There are 5 ways to turn a row about zero (a turn may also mirror it). The second row of each pair is the first, turned, with some noise. The first 45 pairs use one turn. New pairs use 2 turns, one after the other, and a turn may come again.
(in the rows, 128 means zero)
Known pairs, each followed by its turns in order:
[149 144  88 113  92  79 110 138]
[124  97 104 125 101  95  73 125] => A

[129 142 130 115 131 108 163 118]
[123 108 149 151 110 121 121 132] => J

[ 89 134 129  94 130 168 113 121]
[165 145 170 148 107 156 138 122] => Z

[143 122 166 120 157 156 122 116]
[114 121 124 143  80 148 113 113] => Z

[139 132  66 205 110 135  99 134]
[140 192 132  66 120 123 131 172] => J

[115 153 107 152 122 119  97 157]
[128 177 135 122 104 134 106 120] => V

[132 166 140 193  73 208 130 132]
[ 36 196 138  90 155 116 132 129] => J

[127 137 164  86 133 123 126 115]
[ 91 146 158 131 140 115 123 105] => A

[133 124 104 128 153  90 129 163]
[179 135 137 147 107 116 132 143] => J

[138 161 174 144  86 125 149 131]
[ 92  95 140 103 132 107  77 131] => V

[114 116 112 111 113 130 157  66]
[145 182 116 165 136 113 137 101] => Z

[141 130 122 126 132 109  65 122]
[155 151 120 125 148  90  89 136] => A

[ 88 114 134 121 133 130 137 121]
[114 143 132 127 114 100 142 138] => H

[133 117 122 162 125 104 106 115]
[114 124 105 108 137 124 158 111] => Z

[131  50 128  58 108 129 132 174]
[154 184 113 164 207  98 160 114] => H

[176 208  81 157 185 127 139 123]
[118 149 117 137 103  49  75 198] => J

[119 125 111 149 117 145 122  48]
[162  91 146 121  81  87 129 160] => H

[110  61 137 142  48 116 112 149]
[ 99  97 177 139 157  71 185  95] => Z

[ 62 149  86 143 114 124 133 140]
[158 167  95  88  92 121 110 102] => V

[124 101 104 146 111 151 113 132]
[124 145 144  97 123 137 155 124] => V

[139 130 129 137 103 118 153 128]
[105 103 115 135 122 132 134 141] => A

[ 48 144 121 134 139 127 170 133]
[170 136  72  92 109  87 112 130] => V

[117 165 118 131  81  71 104 112]
[114 116 129 129  66 159  87  99] => V

[118  98  90 126  93 102  87 119]
[166 144 122  99 125 188 124 141] => J

[124  78 127 116  85  77 118 117]
[101 118 135 148 183 117 161  92] => Z

[139 135 122 122 138 111 127 130]
[138 126 125 137 118 120 126 143] => J

[101 129 132 129 135 122 162 138]
[ 90 133 133 131 127 108 138 121] => H

[115 135 177 138 134 120 202 152]
[ 75 126 111 164 116 172 168 113] => A

[127  48 162 181 199 171 129 208]
[173 213  87 149 106 151 229 157] => A

[133 119  93 144 120 163 133  70]
[127 122 140 112 129 109 178  73] => V

[123 118 145 130 172 117 118 123]
[130 114 110 121 118 152 116  98] => Z

[141 123 103 139 118 100  48  99]
[163 141 122 109 150  85  66 162] => A

[126  94 112 107 138 135 172 118]
[138 145 137 154 138 108  92  99] => Z

[141 132 110 137 119 124 148  94]
[137 106 143 125 120 122 136  95] => V

[ 66 149  48 120 128 135 178 208]
[ 51 107 154 170 145 156 222 114] => H

[111  94 133 127 117 129  65 152]
[170 165 140 152 112  86 116 161] => A

[151 135 107  95  87 183 168 118]
[141  68  95 135 175 101 154 143] => H

[124 136 136 106 152 108 132  48]
[137 173  79 163 127 169 138  97] => Z

[100 137 130 123 118  97 100 150]
[136 145 126 162 114 125  90 120] => A

[168 144 208 207 129  99  85 147]
[120 152 104 137  88 174  19 119] => H

[105  94 127 127  48 124  48 132]
[145 159 107  96 165 222 157 130] => J

[115 137  96 102 112 156 177 136]
[104  91 125 139 157 110 174 131] => H

[110 125  77 143 138 161 132 147]
[149 169 146 106 132 103 105 109] => J

[ 48 128 130 102  79 126 140 141]
[ 82 149 138 154 146 103 156 190] => H

[116  95 144 143 118 144 181 133]
[149  98 136  89 154 101 137 150] => V

New pairs, each followed by its turns in order:
[109 132 131 154 133 125 111  99]
[114 157 131 149 152 116 131 148] => A V

[104 155 127  98 114 120 136 157]
[ 87 144 118 118 114 123 163 116] => H H

[150  99 103  79 122 126 173 139]
[128 115  78 111 100  79 111 100] => V J

[141 106 125 150 142 134 153 130]
[120 154 101 128 131 117 150 110] => H Z

[190 119 121  53 156  71 176 132]
[150 165 120 117  27 176 166 135] => Z H

[165 134 117 182 143  68 141 131]
[152 122 151 148 116 168 203 116] => A H

[160 134 127  52 113 125 119 126]
[185 141 153  94 137 157 164 138] => V A

[111 111 124 116 128 130  96 131]
[116 155 131 120 119 134  99 125] => J Z

[159 208 136 109 129 110 141 143]
[132 178 150 102  82 111  93 154] => J V

[102  61  96 124 140 135  48  80]
[ 60 163 119 185  69 133 146 164] => H J

[102  48 149 133 154 114 129  93]
[106 113 141 164 106 153 140 202] => H J

[164 107 136 140 133 134 169 117]
[148 131 148 113 147 152 132 165] => Z J

[123 114 119 154 121 125  48 159]
[116  88 138 159 132 145 114  62] => Z J

[ 70 151 131  83 147 107 140 143]
[190 101 131 164 139 145 104 152] => H Z

[126 133  99 148 115 114 117 112]
[110 115 137 100 149 134 140 116] => Z H

[139 155 193 113 126 143 107  56]
[127 159 113 150 139 227 113 131] => H V

[120 123 148 188 178  79 171 123]
[178 170 175  89  90 123 106 155] => A Z

[137 102 103 191 154 157 115 208]
[ 82 174 113 105 145  64  79 177] => A Z

[145 174 195 141 120  80 208  95]
[ 72  90 141  85 168 136 167  38] => V Z

[ 65  48 107 102 118 112  72 113]
[137 167 189 170 136  64  89 177] => V Z

[124  75 136 132  88 120 116 128]
[139 126  74 143 163 131 115 135] => H A

[123 116 128 129  68 130 139 115]
[ 99 132  92 103 148  96 145 127] => J V

[ 63 116 184 119  95 144  49 128]
[158 183 199 157 170 160  90  93] => V J

[107  86 166 157 138 126 158  94]
[145  73 101 109 139 142 158 151] => J V

[104 156 149 136 142 135 135 142]
[ 89 124 146 115 130 107 124 129] => Z Z

[131 141 125  51 128 108 122 146]
[100 120 167 137 149 125  67 149] => A A

[149 187 158 183 120 135 136  93]
[148 194 177 142 101 147 110 129] => Z J

[142 152 124 117  73 138 123 151]
[159 148 115 107 125  87 144 112] => H J

[ 48 129 114 131 107 131 182 131]
[134 118  59 177 110  98 114 160] => A H

[174 115 130 148 124 118 127 171]
[110 131  96 149 158  99 164 123] => V J

[110  60 138 125 157 135 148 134]
[ 86 165 159 173 141 124 112 119] => A J

[111 122 113 121  91 116 132 123]
[125 138 121 123 136 150 160 121] => A J

[117 152 103 125 150  92 150 121]
[112 135 101  99 100 146 129 160] => V J

[130 116 142  78 146 118 101 173]
[120 114  93 105 162 119 154  79] => Z J

[ 85 155 134 135 208 108 124 139]
[210 108  94 131 152 140 156 115] => Z H

[132 123 128 127 162 135 145 127]
[119 131  89 119 135 135 128 129] => V A

[118 101 150 127 118 112 135  67]
[ 93 175  94 116 135 142 146 147] => A H

[107 104  91 125 133 101 131 157]
[147  92  89 124 157 151 123 126] => V H

[111 135 111 204 150 118 124 114]
[ 82 142 140 100 141 189 162 117] => H J

[ 69 138  69 122 136 126 119 107]
[140  92 101  71 160 140 110 101] => Z H

[119  93 192 134 103 121 128 180]
[118  94 120 140 140  93 141  51] => Z Z

[165 124  76 140 144 128 150  78]
[129 139 142 147 164 129  73 176] => Z J

[144 114 118 158 156 123  53 138]
[163 164 125 171  82 110  84 125] => J J

[ 95 154 113  77 116  99 127 140]
[ 73 116 127 107  86 136 149 118] => A V

[118 138 141 200 202 107 119 121]
[180 110 142 192  77 136 165 126] => J J

[196 178 127  97 110 101 116  80]
[206  64 113 121 149 146 114 132] => A J

[143 144 125 122 120  97 141  77]
[152 175 165 131 116 120 116 115] => A A

[104 150 142  96 121 149 148 208]
[ 99 135 158 137 138 146 133 210] => Z V

[105 133 135  95 116 144 129 135]
[161 140 119 136 142 130 107 130] => H V

[104 120 112 123  76 140  71 130]
[138 160 128 141 141 160  64 111] => A H

[127 116 208 114 123 141 139 175]
[171 154  67 143 124  84 115 100] => J Z

[121 132 119 125 183 131 143 126]
[ 97 160 149 109 117 146 149 131] => Z Z

[125 169 166 122 122 128 136  61]
[143 183 143 134 183 147 143 140] => H H

[141 121 151 101 154 196 132 137]
[157  96 154  94 132 142  86 166] => J J

[113 124 135 164 147 123 121 114]
[120 126 141 141 135 119 166 143] => H Z

[101 120 160 101 208 135 138 142]
[165  82 130  93  65 130 145 157] => J J

[122 118  93 108  48 110 127 139]
[102 155  99 140  93 140 110  62] => H H

[120 129 145  92 116 129 135  86]
[141  96 117 141 164 156 142 140] => Z A

[155 150 135 156 121 121 201 147]
[167 158 159 121 127  80 116  80] => A Z

